The rows come from 4 hidden closed curves, with some noise, and rows from the same curve form a group. Each curve winds through 8 dimensions. The rows are also pushed far along 5 directions, which tell nothing about the answers.
In the rows, 128 means zero.
Some rows, each with its group after it:
[101 156 119 109 144  99 116 113 122 116 132 132 121 126 119 144 134 129]
A
[185 131 129 110 172 131 177 113  93 111 104  78  84 180 173 105 112 152]
Y
[ 61 142 104 154  84  87  76 148 156 150 149 146 151 111  76 137 143  94]
Y
[170 123 140 139  90 151 132 138 108 129 115 141 122 125 151 126 119 150]
A
[ 92 172  87 106 129  95 133 140 144 143 123 119 122 151 122 114 140 106]
A
[124 168 121 109 205  94 122 117  90 103 137 107 144 109 143 180 129 139]
F
[108 172 100  91 139 130 139 129 145 128 147 128 114 140 138 110 136 117]
A
[151 118 144 115 117 174 136 154 137 137 132 146 137 107 116 164 142 147]
L
[132  98 146 139 215 130 127 104 107 100 104 132 170 111 113 124 107 112]
A
[140 105 138 125  88 153 147 131 148 152 114 129  98 152 130 107 144 140]
F
[ 95 136 130 113 196 163  96  94 141 135 147 130 112 162 137 129  78 112]
Y
[171 104 178 108  87 182 149 164 103 108 144 148 144 103 126 163 120 158]
L
[136 109 151  80 124 207 144 135 154 133 143 151 103 144 108 132 130 140]
A
[122 109 133 113 128 128 121 109 138 124 143 138 118 141 116 125 107 121]
F
[ 99 110 129  94 208 147 116 102 183 158 137 129 137 135 101 157  74 112]
L
[119 140 125 132 164 103 110 127  92 140 110 112 130 166 147  93 117 111]
Y
[142 142 105 125 135 126 130 133  92 101 140 138 137 114 137 135 133 129]
L
[ 96 115 147 149 117 102 104 117 152 139 119 126 129 155 106 119  93 104]
Y
[121 137 138 104 135 138 117 125 117 119 137 145 123 127 117 153 131 138]
A
[132 159 125 111  63 142 158 149 137 128 135 109  80 157 138 120 141 147]
Y
[122  79 150 115 199 155  99  89 146 133 131 142 130 150 104 129  77 110]
Y
[141  99 147 161 106 138 111 112 139 165 121 121 103 164 163  81 108 126]
F
[ 99 114 131 165  86 138  92 116 173 160 119 166 136 102 111 113 137 118]
A
[129 142 141 131 141 104 128 128 145 148 115 109 128 145 139 115 109 123]
A
[102 172 111 137 110  69 140 121 102 111 108 119 133 112 142 130 143 132]
F
[127 110 146 132 117 126 128 149 118 131 117 141 160 131 119 131 108 111]
F
[129 158  86 143  99 107 123 120 126 132 134 134 117 127 155  97 132 120]
L
[134 130 131  95 131 113 139 106 127 130 135 110  84 172 144 119 121 140]
F
[108 142 107  97  89 120 128 120 149 127 158 140 101 141 120 128 126 124]
F
[135 148 106 166 123  71 125 109 109 110 120 109 124 132 157 116 118 121]
Y
[157 118 168 112 155 169 147 121  94 135 101 124 112 161 172 112 117 151]
F
[110 146  86 124 191 103 121  96 135 128 129 107 116 157 140 106  96 102]
Y
[111 188  89 101  84 111 139 156 138 141 150 112 102 146 144 118 145 128]
F
[111 152 118 118 202  99 138 123  74 106 112 111 164 107 149 164 127 131]
L
[158  93 146 174 110 108 116 168  88  77 124 165 222  26  79 179 164 127]
F
[164 112 138 112 161 176 133 127 141 129 138 142 137 120 135 143 104 133]
A
[136  86 151 139 154 152 104 106 139 121 130 157 147 112 107 141 101 121]
Y
[142 115 111 178 145  73 118  96  86 107 104 116 135 141 154  88 113 110]
Y
[141 141 145  73 173 169 127 137 162 131 160 132 119 114  94 204 120 155]
L
[147 148 109  94 136 133 143 133 127 134 131 119 102 169 141 104 113 123]
L
[127 119 116 133 102 139 125 135 136 154 138 132 120 144 143 122 123 122]
L
[114 110 154  97 148 196 115 139 150 124 150 156 137 129  89 165 104 122]
Y
[106 127 109 138 162 122 128 100 128 140 101 117 110 159 134  92 123 113]
A
[ 92 121 118 122 117 149 123 138 139 148 144 139 138 125 120 150 123 120]
L
[ 85 143 117  98 236 136 113 103 152 131 131 113 124 122  93 190 129 132]
Y
[131  99 154 147 102 147 140 131  99 141 105 128 133 138 158 104 119 133]
L
[144 155 118 165  21  96 138 164 127 133 128 126 127 104 138 116 155 141]
L
[145 139 121 120 107 112 142 120 113 115 133 111  91 162 149 121 126 138]
Y
[ 84 121 126 140 146 125 106 117 160 151 121 128 124 134  93 140 133 116]
A
[145 107 149  88  98 176 130 152 193 140 160 165 147  91  83 161 112 131]
F
[136 170  81 112 181 120 165 122  92  99 117  98 112 132 150 130 146 136]
A
[108 104 156  91 165 139 111 106 153 136 144 141 125 143 100 161  94 125]
F
[ 88 119 138 136 167 118  82 113 161 166 133 124 127 159 104 128  88 104]
L
[126 174  88 120  80 128 157 132 151 152 124 102  68 154 155 110 163 150]
A
[ 88 118 133 148  62  83 104 130 154 138 127 159 157 118  97 114 103  95]
F
[124 111 133 127 133 159 135 119 138 143 112 126 101 155 123 115 134 135]
A
[127 105 156 151 139 122 102 107 143 142 124 136 138 119 123 130  96 128]
L
[166 134 112 138 119 121 146 130  95  86 134 130 132 100 139 147 141 143]
Y
[129 129 124 139  67 110 139 136 103 128 120 142 132 116 151 118 149 136]
L
[146 156 115 102 130 117 160 135 117 108 141 118 127 121 144 162 114 142]
F

New rows, each followed by its group:
[116  97 134 143  84 133 123 111 163 163 126 126  96 160 125  94 107 121]
L
[ 79 134 134 141 107 111  87 148 149 151 142 143 152 117  95 145 134 108]
F
[124 121 155 119 141 137 126 126 147 147 124 127 135 144 132 128  80 121]
F
[121 144 105 176 164  81 108 116  85 120  92 121 158 109 145 129 124 118]
A
[158  74 189 150 168 124 112 111  93 161  87 110 130 203 168  70  60 113]
L
[127  83 155 126 139 132 107 124 143 139 120 154 164 134 103 113  87 100]
F
[185  85 181 150  93 159 134 128 121 129 121 137 125 117 144 123 106 157]
L
[116 148 104 177 129  48 119 107 102 120 109 103 134 119 148 111 129 122]
L
[100 156  99  88 162  88 139 119 125 114 135 117 125 132 112 154 127 123]
L
[102 131 134 103 126 128 104 102 153 152 150 137  97 156 127 126 106 128]
L
[116 205  70  97 104 104 145 127 108 111 143 119  84 126 152 148 171 153]
A
[132 140 121 119 121 163 154 160 118  95 131 148 161  61 103 187 165 149]
F
[137 112 163 109  85 201 145 143 159 148 121 152 108 134 119 105 141 144]
A
[121 127 143 171 121  66 102 131 112 123  98 129 157 107 101 129 138 123]
L
[133 125 147 143 187 135 140 130  94 121  90 106 144 138 137 117 131 128]
A
[122 124 137 115 162 155 128 120 114 154 110 118 104 175 149 110 126 132]
L
[186 164 128  92 137 164 180 143  99  95 141 115 108 118 173 133 159 167]
A
[108 117 123 121 124 172 115 119 177 172 123 143 109 158 120  99  99 112]
A
[137 127 143 119  92 115 112 137 153 144 145 136 125 125 122 124 127 130]
F
[150 125 139 119 125 157 124 135 108 129 133 140 120 138 143 137 126 139]
A
[113 167 100 114  74 153 122 147 157 139 147 158 117  92 117 165 163 148]
A
[138 132 114 135 144 132 129 128 131 146 112 117 118 162 137  86 107 112]
L
[110 120 108 162 129  90  99 104 138 146 117 141 148 133 135  82  92  91]
L
[126 117 151 132 154 126 137 114 133 148  91 113 116 161 137  92 130 126]
A
[168 111 154 122 134 166 129 136  98 123 126 140 125 137 146 139 122 145]
A
[144 127 130 129 100 151 125 117 118 145 113 139  87 177 155  63 129 128]
L
[ 65 118 116 130 150 108 109  87 165 163 112 129 120 154 115  93  97  99]
L
[104 171  95 132 147  75 118 115 100 121 111 121 130 134 148 104 142 116]
Y
[125 139 160 121  97 148 115 133 131 124 133 148 125 121 130 143 125 141]
Y
[141 105 157 145 101 170 128 134 114 133 119 150 132 120 141 127 134 141]
F
[114 163  96 124 155 126 120 115 127 138 149 108 100 139 157 134 137 133]
F
[ 95 148 146  82 168 132 105 121 146 157 134 136 127 149 124 146 101 124]
L
[118 118 131 132 152 158 108 111 133 132 137 144 131 116 132 136 121 129]
F
[189 158 125 127  96  97 171 168  79  77 118 119 156  70 135 166 168 162]
Y
[135 163 111 109 117 161 143 142 165 128 144 146 135  83 127 147 144 141]
A
[181  97 157 128 106 167 164 135 101 104 112 134 121 134 142  95 136 144]
A
[123 124 149 130 106 142 128 161 137 148 121 132 150 120 114 143 123 129]
L
[136 149 137 103 117 119 127 137 118 127 130 135 125 139 136 130 118 132]
A
[136 109 142 132 185 135 122 106 137 123 115 143 156 107 122 127 115 119]
A
[ 68 145 113  59 136 152 119 131 201 159 154 148 112 140  66 160 122 115]
L
[ 94  99 131 187  94  86  95 106 152 163 108 125 124 145 114  87 109 104]
L
[135 150 125  81 147 166 133 131 152 137 144 147 119 122 132 155 135 142]
A
[121 118 161 134 188  93 110 131  91 119 104 128 186 112 121 154  99 116]
L
[145 136 127 102 119 148 153 145 130 137 119 123 114 160 139 103 126 128]
A
[130 169 101 102 131 148 169 140  89 119 132 105 105 130 174 145 153 155]
L
[147 120 144  98 153 124 145 124 108 101 140 121 127 128 123 168 117 143]
F
[127 171  86 102 211 135 161 106  95 121 112  83  93 162 177 115 137 137]
F
[126 153 104 104 171 133 127 122 160 139 153 111 119 122 132 150 114 131]
F
[111 155 116  79  99 174 121 110 161 155 148 149  63 157 140 131 140 152]
A
[128 122 111 119 175 111 130 123 121 104 138 130 158 103 110 171 115 119]
F
[124 157  85  96  91 122 156 146 142 115 157 132 129 105 121 149 129 128]
L
[125 121 154 129 120 127 113 131 145 138 119 138 124 122  93 143 135 139]
L
[ 52 139 120 123 136  96  65 116 173 168 127 166 155 129  87 131 110  86]
A
[120 146 111 138 101 104 131 164 136 135 127 128 158 109 115 143 137 114]
F
[117 153 113 123  99 148 133 134 177 138 135 152 134  90 118 124 141 127]
A
[ 95 118 116 152  64  95 129 117 155 143 113 137 124 122 113  98 133 116]
L
[152  75 152 162 102 136 109 133 128 137 123 146 140 110 102 132 141 132]
Y
[ 78 124 117 113 132 150 117 146 146 140 154 147 160  99  96 182 123 116]
L
[112 150  79 127  46  86 150 134 146 137 141 125 109 135 138  98 131 115]
L
[ 95 141 116  93 123 119 134 121 161 126 136 148 137  97  93 161 132 129]
L
[113 110 143 129 222 113 107  92 149 154 104 111 132 151 115 135  87 115]
L
[112 146 137 118 126  96 123 111 148 146 124 114 104 159 138 101 119 123]
A
[141 162  89 186 117  67 131 135  70 103  94 116 154  94 158 126 157 132]
A
[145 183  90 142 118  89 151 150 107 106 125 115 152  98 159 115 147 122]
A
[ 69 126 133 116  86 146 112 123 160 175 132 145 115 150 130 109 120 117]
L
